The same things were measured in two ways. Each way mixes the same 10 hidden numbers, adds some noise and spreads widely along 6 directions of its own, which tell nothing about the thing.
Some things both ways: the first way, then the second way.
[ 24  -7 -12  -1 -10 -11   9   1 -24 -16 -17   3  -8   7  -5  -3 -12  -7
 -10  -5]
[ -8  -5  -9   0  -9   4  -4  -9  -3   2   3  -3  -5   4  -2  -1 -12   9
  -4  -8   4  -3]

[ 29   3  -6 -11   0  -3  -3  13  -8 -10  -5   1   5   6 -10  -8   9   0
   4  -1]
[ 12  -9   7   1   3 -10   4  -3   0  -2  -7   9   2  -1  -3  -1  26  -2
  10   5  10  -7]

[-12  -1   0   7  20  -2   5 -11   0   9   5 -10 -10  -1  -9  -3   3 -10
   1   1]
[ -5  -2  -7   7  -8  -8  -4   1   5   1  -5  -5   3   1 -10  -4  13   3
   5   4  -4   2]

[ -3   2 -12  22  14   7  14  -8   9   3 -14  -4  -2  18  -6   2 -27   1
   1  -1]
[ -5   7 -11  -1 -21   5  -8   0  -6   1   5 -24   5   1 -13  -2 -20   2
  -9 -15 -15  -3]

[  6  -4 -12   1  -4 -11 -10   7   1 -15  -4 -12  14  10   5  -5  -9  -5
 -16  -2]
[ -2  16  -9  11  -3 -12   4   6   5  -9  -5 -10  -6   5  -2   2  -3  15
  -4 -14 -19  -3]

[  0  -4  -2   9   0 -13  14  -7 -12 -10 -15 -18   0  10 -17  -9 -11 -13
  -6 -10]
[ -8   5   2  -7   5 -17  -4  -4   0   3  -3   5   6  -1 -19  -2  13  -1
   3   2 -12  -8]

[ -9  13 -12  11  16  12  18   1  10   0  -7  10  -7  19  -8  20 -15   4
   5  -9]
[ -8  -7 -10 -14  -4   8   3   3  -4   8  14  -6   9 -12   2  13 -16  -6
   0  27  21   3]

[-4  5 -2 -5  0 -5  0  9 17 -6  6 -4  9 -1  0 -5 -4 12  9  6]
[ 4  0 -3 -1  2 -8 10 10 -5  0  7 -6 -1  9 -1  9  7 -8 -3  0 -4 -7]

[ 37   2  -1 -35 -12   4  -4  17   3  -3  16   9  21  13  -1 -11  10   4
  22   1]
[  4   1  -3   4  -8  -2   1   5   1   5 -14   6  -2   5   6   5  -2   7
  11   2  -3  -4]

[ -5  -9   1  -7   7  -8  -1  -2   1   1  13  -6  -6  -6   9   1  -1  -8
 -10   6]
[ -6 -14  -3  -5 -16  14   1   5 -12  16  10   0  -1  -8  15  16 -22   0
  -5  20  21   7]

[ -5  16  -1 -12   7   4 -10   1  26   3  32  13  10   8  -5  -7  11   3
  15  12]
[ -9  -1  10  -4   3  -2  -5  -6 -10  11   1   3  -2  -2  -9   4  -1  -7
   0   4   1   7]

[ 36  14 -13  -3   2   2 -12  11   7  -2   4  19   8  23  -9  -5  16  -3
   9  -6]
[ -3  -4   1  -8   2   5   4   4  -9  13   2  -7  -2  15   9  13  -5 -19
   9   7  10   7]

[ 18 -13  20 -21 -15  -2  -4   1  -3 -19  12   8  17  -1   9 -20  11   0
  12   9]
[  4  -5  10 -11  16  -1  -1  -3   1   5  14  11   5   9  -4   3   8 -18
   4  -5  -4 -12]

[ -5  -7  -8  19   9   2  18  -5   1  -5   1  11  -9   7  13  14 -18 -18
  -2  -7]
[ -3   5   2  -5   0  -1  -2 -11  -6   4   5  -4   3  -3  -9   1  -2  -4
   4   7   5   9]

[  7   7  -6   1  13  -1 -13   0   5  -1  12   6   2  11  -2  -4  11 -15
  -5  -2]
[ -9  -6  -9  -6  -3 -14  -4   4   3  -1   5 -21   0   5  -6  10   8  -9
  -2   6   5   4]

[ -2  -6  -4  12   1  -3   4  -2   2  -2   7   0 -11   8  -1   6  -8 -16
 -10  -7]
[ -9  20  30 -22   2   2 -11 -45 -27  10  18  -8  11  -7 -22 -16  -3  -8
  -4 -17  -3   4]

[  8 -11  16  -4   5   4  -5   5   4  -6  26  -6  -6 -13  -5  -7  19  -7
   2   7]
[ 11  -6  10   4 -12  33  -8 -15  -3   2  -2   6   8 -18   9 -12 -21   8
   8  -5  21   9]

[ -9   2  -1   5   6  -3 -12 -13  16   6  -2   8  11  11  15  -2   4  11
   4   6]
[ 13   7   3  32   6  16   8  16   7  -4 -21  14  -7  -5   2 -10   2   8
   8   1  -6  11]

[  9 -12   2   6  -4   2  -4  -4  -2  -8   7  -3   2  -7  -1 -10   2  -7
   0  10]
[ -7  -2  -2  -8   1  -2  -1   1  -5   4   6   2  -1   5   0   0  -5  -4
 -12   2  -8  -4]

[-24   0  23 -14  14 -13   3   1  28   3  23 -28  -1  -1   0  -3   3  13
  -6   5]
[  8  -3  -1  -7  -3   3   7  15   3   9   9   8   3   6  30  24 -13  -4
  10  15   9  -6]

[-9  7  4 -3  0 -2  5 -6 19  8 17 14  3 14  4  2  2 -1 16 -3]
[ -2  -3  14 -16  13  14   7   4 -10  16  17   8   7   4  17  13 -10 -21
   4  12  12   1]

[ -6  -4   7  -1 -14 -27  19   6   3  -9  -5 -11 -12   2  -8  -6 -17   2
  -5  -9]
[  7   8   3   5  -2   9   4   0  -5  -3  -8 -10   1  -5  -2  -6  -4  -3
   1  -1   1   0]

[ 19   3  -2 -17  -7  -6 -11   4   0   6  -3  -6   3  14  -8  -4  11  16
   3 -10]
[10 -6  0  0 -5 -5  2 -5  3 -8 -7  3  6 -5  2 -5 17  7  9  1 10 -2]

[-19  15  15   4   8 -21   1   5  34  -3   2 -26  -3   5 -21  -8   1  31
  -3   9]
[ -1  13  -5  -5   7   5  14  11  -6   7  10  -9  -9  27  16  14 -21 -13
  -4 -10 -12 -13]

[-14   2   4   1  -6 -19   9  15  16 -22  13 -16   2 -15  -9  -6  -4   7
   2   9]
[-12  21   2   3  -9  12   3 -22 -30  12   1 -16  -9   0 -28  -3 -29   2
  -7 -17  -6   3]

[ 32   1 -18  16   0  -9 -24  10 -14 -20 -24 -13   0   9 -15  -6   6   2
 -28  -6]
[ -7   2  -7  -8   0  -7   8  -7 -10   3  17 -10  -7  25   8   8  -3  -5
  -5 -11  -2  -1]

[ -4   1  -2  -2  -8 -18 -10  -2   5  -7 -17 -17   1   9  -5  -9 -10  25
 -12  -5]
[-13  21 -22  22 -12 -21   5  -6  -8   4 -13 -15 -17  28 -27  -3   7   8
   4  -7 -27  14]

Other things, the second way, with their names:
j652: [ -7   7  -1  -8   6  -5  10  -5 -13   3   6  -2  -3   6  -2   6  -5   1
  -4  -5   0  -3]
j395: [  3   2  -8   4  -5  11  12   6  -8   9  -4   2  -5  14   9   7 -13  -3
   9   3   3  -4]
j710: [  0 -22  10 -25   5 -10  -5  -3  -8  -2  18   3  12 -26 -12   6  12  -8
 -18  11  15  -4]
j767: [ -5  16  -4  10 -11  -7  -1 -16 -11  -2 -23  -5 -10  -5 -13 -12  -6  17
  -5   3  -6   7]
j658: [  0   4  -2  15   3  11  -3  -5   4  -6  -3   0  -4   0 -11 -12  -4   8
   1 -19  -7   6]
j427: [  8   9  15  11  -2   8   5 -10  -7  -2 -12   6   5 -14  -2 -16  10   8
   6   4   6   6]
j225: [ -1  -2   2   9   4   6  -1  11   9   1 -12  12  -6   0  24  -2  -3   4
  -1  17   1  17]
j986: [  8 -14  -9  12  -7  16   7  15   6  -7  -3   1   0 -10  13  -3  -3   7
  -5   8  14  -1]
j443: [ -3 -11   8 -17  -3   0   3  -9 -23  21  16   9   7   7  -5  10   6 -19
   7  13  12   7]
j430: [ -8 -11 -11 -12  -1  -7  -8   4   0   0   6 -17  -3   3 -11   8  -6 -14
 -16   4  -1  -6]
j316: [ -6  -2 -18 -12   3 -11   7  -1  -2  -1   7  -6  -5   9  -4  12  -8  -2
  -8   8   4 -14]
j802: [  1  -2  -2   5  14  -3   0   2  11  -3   6   2  -2  12  -8   2   8  -7
   7 -13  -7  -7]
j738: [ 1  1 -8  3 -6  8 12 -3 -7  6  5  7 -1 14 12  3 -7  5 11  0  8 -1]
j676: [ 12  -8   2   3  -5  12   1   4   2   6   0  12   0   0  16  11 -13   3
  13   1  13  -2]
j703: [-10  -5  -4 -14  -6   6  -6   1  -6   8   4  -8   3   0   5   5 -17  -6
  -6   7   3   6]
j576: [  2   3   5   0   8  -3   4   8   2  11 -10  26   0  10  13   4   3  -3
  12  16  -9  -1]
j809: [ 22  -6  25  -3  16 -12  -8  -8  13  -5  -9  32   6  -8   7  -5  24   1
  13  -1  -2  -6]
j469: [  6  -5   2 -15  10 -22   1  -7   4  -5   4   9   5   4   0   0  25  -7
   1  11   2  -8]
j165: [  1   8   3  23 -13  27  -1   2  -6   6 -12  -7 -14   2   6  -5 -31   9
  -2 -18  -5   7]
j260: [  3  -5   8  -4  -7   1  -3  -3  -5   1   9  -4   5 -10   2   2   3  -1
  -6   2   8   2]
j536: [  6  -5  -4  -1 -13   9  -5   6   0   0   1 -11   1   2   8   2 -13  -2
  -5  -7  -3   2]
j332: [  6 -11  -3   7  -7   5  -3   1   3  -3  -8   2  -3  -1   7  -5   3   3
  -1   3   7   4]
j684: [ 13  -7  22   9  -5  23 -10  -2   0   2  -5  13   7 -20   6 -14  -5   2
  -1  -8   2   7]
j184: [-12  -9  -9 -12 -13   0   2   3 -14  11   7 -21  -2   3  -1   8  -6 -15
 -12  19  13   1]
j173: [  9   1   1  22   0  11   9   9   7   4 -15  23 -12  16  25  -1  -3  11
  12  -4  -4  -4]
j614: [  1   3   1  -5  -2 -10  -6  -5   6  -6   5  -8   1   5   9  -1   4   3
  -4  -8  -5   0]
j641: [-13  23  -8  13 -12  10  -1  -6  -1  -4   0 -16  -7  10   2  -8 -28  22
  -5 -33 -21   1]
j242: [ -3 -10  -6  -5 -13  -9 -15  -8   5  -2  -6  -5   3  -7 -10  -4   5   5
  -2   5   2   0]
j109: [ -1   9   3  21  -9   3  -5 -14  -2  -1 -19  -1  -9 -12 -18 -13  -3  16
   0  -2   1   4]
j22: [  6  -2  17   8  -3   9 -11  -9   4   1  -4  12  10 -16  -9 -12   7   7
  11 -10   0   3]
j953: [ -6   8   7  -2   5  -4   1  -5 -12  19   8   8  -6  19  -7  11  -5 -13
   7  -3 -12   4]
j794: [  8   4  18   2  14 -14   2 -12  -6  -6  -4  13   0  -9 -15 -11  26  -1
  -3   1  -2  -1]
j147: [  7  -5   8   6   7   1  -3   8   8   1  -5   8   2  -1   3  -4  14 -10
   3   9  -2   5]
j523: [-18   7 -14   0 -10   2  -5  -8  -7   4   1 -17  -6   9 -17  -4 -16   3
  -8 -11 -10   0]
j158: [ 10 -13  -1   5   4   5   2   2   5 -13  -6  -4   3 -10  -8  -8  12   1
  -2  -9  11  -5]
j378: [ -6   5 -20   8   6  -7   7  20  16  -5  -2  -1  -3  23  16   6   1   6
   8  -3 -15   8]
j405: [ -2  11  -4  16   1  12  13   7  -5   4  -8   5  -9   0   6   0 -14   6
   1  12   2   5]
j975: [  0   7  -2   9   2  -6   2   0   0   0 -16   5  -1   8  -7 -10  13   2
   8   2 -11   7]
j497: [  6 -16   6   5   5  -5  -4   4  12 -12  -7  13   5 -14   5 -10  25  10
  -2   3   8   4]
j733: [-10   5  -2  -8   1 -14   7  -8 -12   8   5  -3  -3  17   1   8   7  -3
   5   1   1   3]
j877: [ -2  14 -19  25 -24  15   1  14   4   1 -17 -15  -7   0   5   1 -29  19
   4  -1  -9  11]
j686: [  6  -8 -16  12  -9  -1   6  17   7  -5 -17   7  -3  -1   4   5  -1  13
   6   5   1  -7]
j69: [ -6  14  -1  13   9 -10   0  -9   6 -14  -9  -3  -8  11 -12 -20  13  12
  -8 -25 -22  -3]
j785: [ -5   6   2  -9   1  -2   0  -7  -5  -1   8   0   6  -3  -2  -8  -1  -1
 -11   4  -7   0]
j265: [ 9 -6 14 -6 -4 -3 -8 -7 -7  6  0 11  3  1 -1 -6  9 -7 -3 -2 -7 -1]
j988: [  2  -3   5 -12   3  -6   0 -16  -9   5   9   7   4   6  -1   1   9  -7
   7   5   8   5]
j933: [  2  -5   7 -17   4  -9  -1  -4  -1  -9   8  -4  12 -15   2  -9  15  -4
 -15  12   6  -1]
j659: [  4 -16   6 -21  12 -11  -2  -3   3  -4  12   2  12  -9  -4   1  21 -16
  -4  15  15  -9]
j432: [  4  -2   1  11 -11  -5  -6  -8   0   3 -22   2  -3 -11  -7  -1   7   8
  13  15  12  11]
j888: [ 10   4   9  -4  12   4   6   2   7 -13   9  -4   0  -5  21   0  -4   1
 -10  -8   5  -8]
j192: [  0 -11   6  -7   0  18   8   1 -17   4  13  -3   3 -12   3   2 -10  -7
 -12   4  20   1]
j510: [ -1  12   1  12   1  14   2   6   3   4  -5   4  -6   7  11   4 -23   8
   6 -15 -10  -1]
j801: [  3   3  10   6 -10  26 -11 -10   0   0  -7 -13   3  -8   3 -13 -17   2
   5 -15   8   8]
j348: [  9  -7   7 -10  14   3   2  -1   1  -6  13  -6   1   4   5   3   4 -16
  -4  -5   9  -2]
j65: [ -9   5 -13   9  -7  15  -1   8   5  -1   4  -8  -9   6  10   2 -32  12
 -11 -14 -10  -5]

Some of these things the first way, each followed by its name:
[  7  -1  -9   7   5   7  -3 -11   4   4   1  17   2  16  10  -6 -11  -8
   2   7]
j684
[-13   1  -7  12   2  -8  12  -2   5  -4  18   3 -14 -16 -11  -2  -5 -13
   8  10]
j69
[ -9   7   6  -5   3  -2  -6 -15  15  11   5  10  -2  20   3  -7  -2  10
   1   2]
j147
[  2  -2   4 -10 -13  -9  -4  -6   4   2   0  -3   4   7  -1  -9   0  17
  10  -8]
j443
[  3   0 -18  20  14  30   7  -2   8   6   7  20  -4   7   4  16 -12  -7
  14   6]
j785
[  7  -4   2  15   7  -1   8  -8   3  -7   0  11  -5   9   5  -5 -10 -10
  -2  10]
j430
[  7   0   0 -12  -2  -1   5   7   2   4   5  -1  -1  -4  -2   5   7  13
  16  -2]
j738
[ -8   1  16  -9  14 -16  -6   0  10   2  16 -26  -8 -18 -15 -14  21  11
  -2  17]
j173
[ 16  -7   8   1  -7  -4  -9   4   2 -16   3 -18   0  -2 -17 -24  -2   5
  -9   9]
j265
[ 14  -6   8   1  -1  -2   3   6  -4 -15   1 -20   1  -1 -23 -14   6  -7
   0   1]
j576
[  3   5  -3  -9   5   0  12   6   5   9  13  12 -15   1  -5   2  -3  -3
  11   5]
j184
[ 14 -12   7   9  22  18  -3  -8  13  -2  30  11  10   3  22  -1  11 -22
   7  16]
j809
[  1  -4  -7   0  12   9 -11   3   8   1  20   5   3  -1  12   0   3 -12
  -2   9]
j260
[-14  -8   2   2  16 -11  19  -5  -3   0   4   1 -17  -5  13   7 -12 -15
  -9   9]
j109
[ -6   2  -7  31  18 -11   6  -9   2  -2  -5  -8 -10  -5 -11  -3   5  -9
   1   4]
j158
[ 42   9 -19 -16  -8  10 -22  22  -4  -9  13  13  17   9  -8  -4  21  -3
  10  -3]
j733
[ -5   4 -13   4   1  14  -2  -2  18   0  24  20  15   5  13   3  -8  -3
  17  11]
j710
[ -2  -4  13  -7   4 -10   5  -7  14  14   3  -9   1   2   6   0  12  19
  16   2]
j395
[ -2   2  -9  20  21   3  -1 -22  12   7 -14  11   7  29  21   6 -10   5
  -4   2]
j953
[  0  -5   6   4  12  -1   1 -10   0  -9   8   9   9  -1  12  -5   9 -11
   5   9]
j802
[-17   8  -3   3   7  -7 -12  -6  12   6  23  -9  -9  -9 -19 -10  11  -1
   1   6]
j497
[ 12   8 -13   3   4  -3   7   2   7  -8  -2  13   9  21   4   3 -10  -6
   4   1]
j510
[-23  -1 -12   1  -4 -13  34   3   9   1  28   7 -15 -12   4   9 -27 -22
  15   3]
j641
[ 26   1 -13   4   9  10   7  16  -3 -13   4  -3  11  -8 -13  -5   6  -9
  18   9]
j686
[  7   7 -25  33  24  13  23   0  -6  -5  -6  11 -15   2 -13  10 -15 -22
   7   7]
j523
[ 13  -8 -14  14 -12  -4  -5  -1 -12  -6 -19  -4 -11  17 -10   2 -15  -5
 -18 -13]
j933
[ -5  -8  -7  14  -6 -19  31   7  -2  -7  -1 -10 -26  -6  -7   8 -27 -11
  -7  -2]
j767
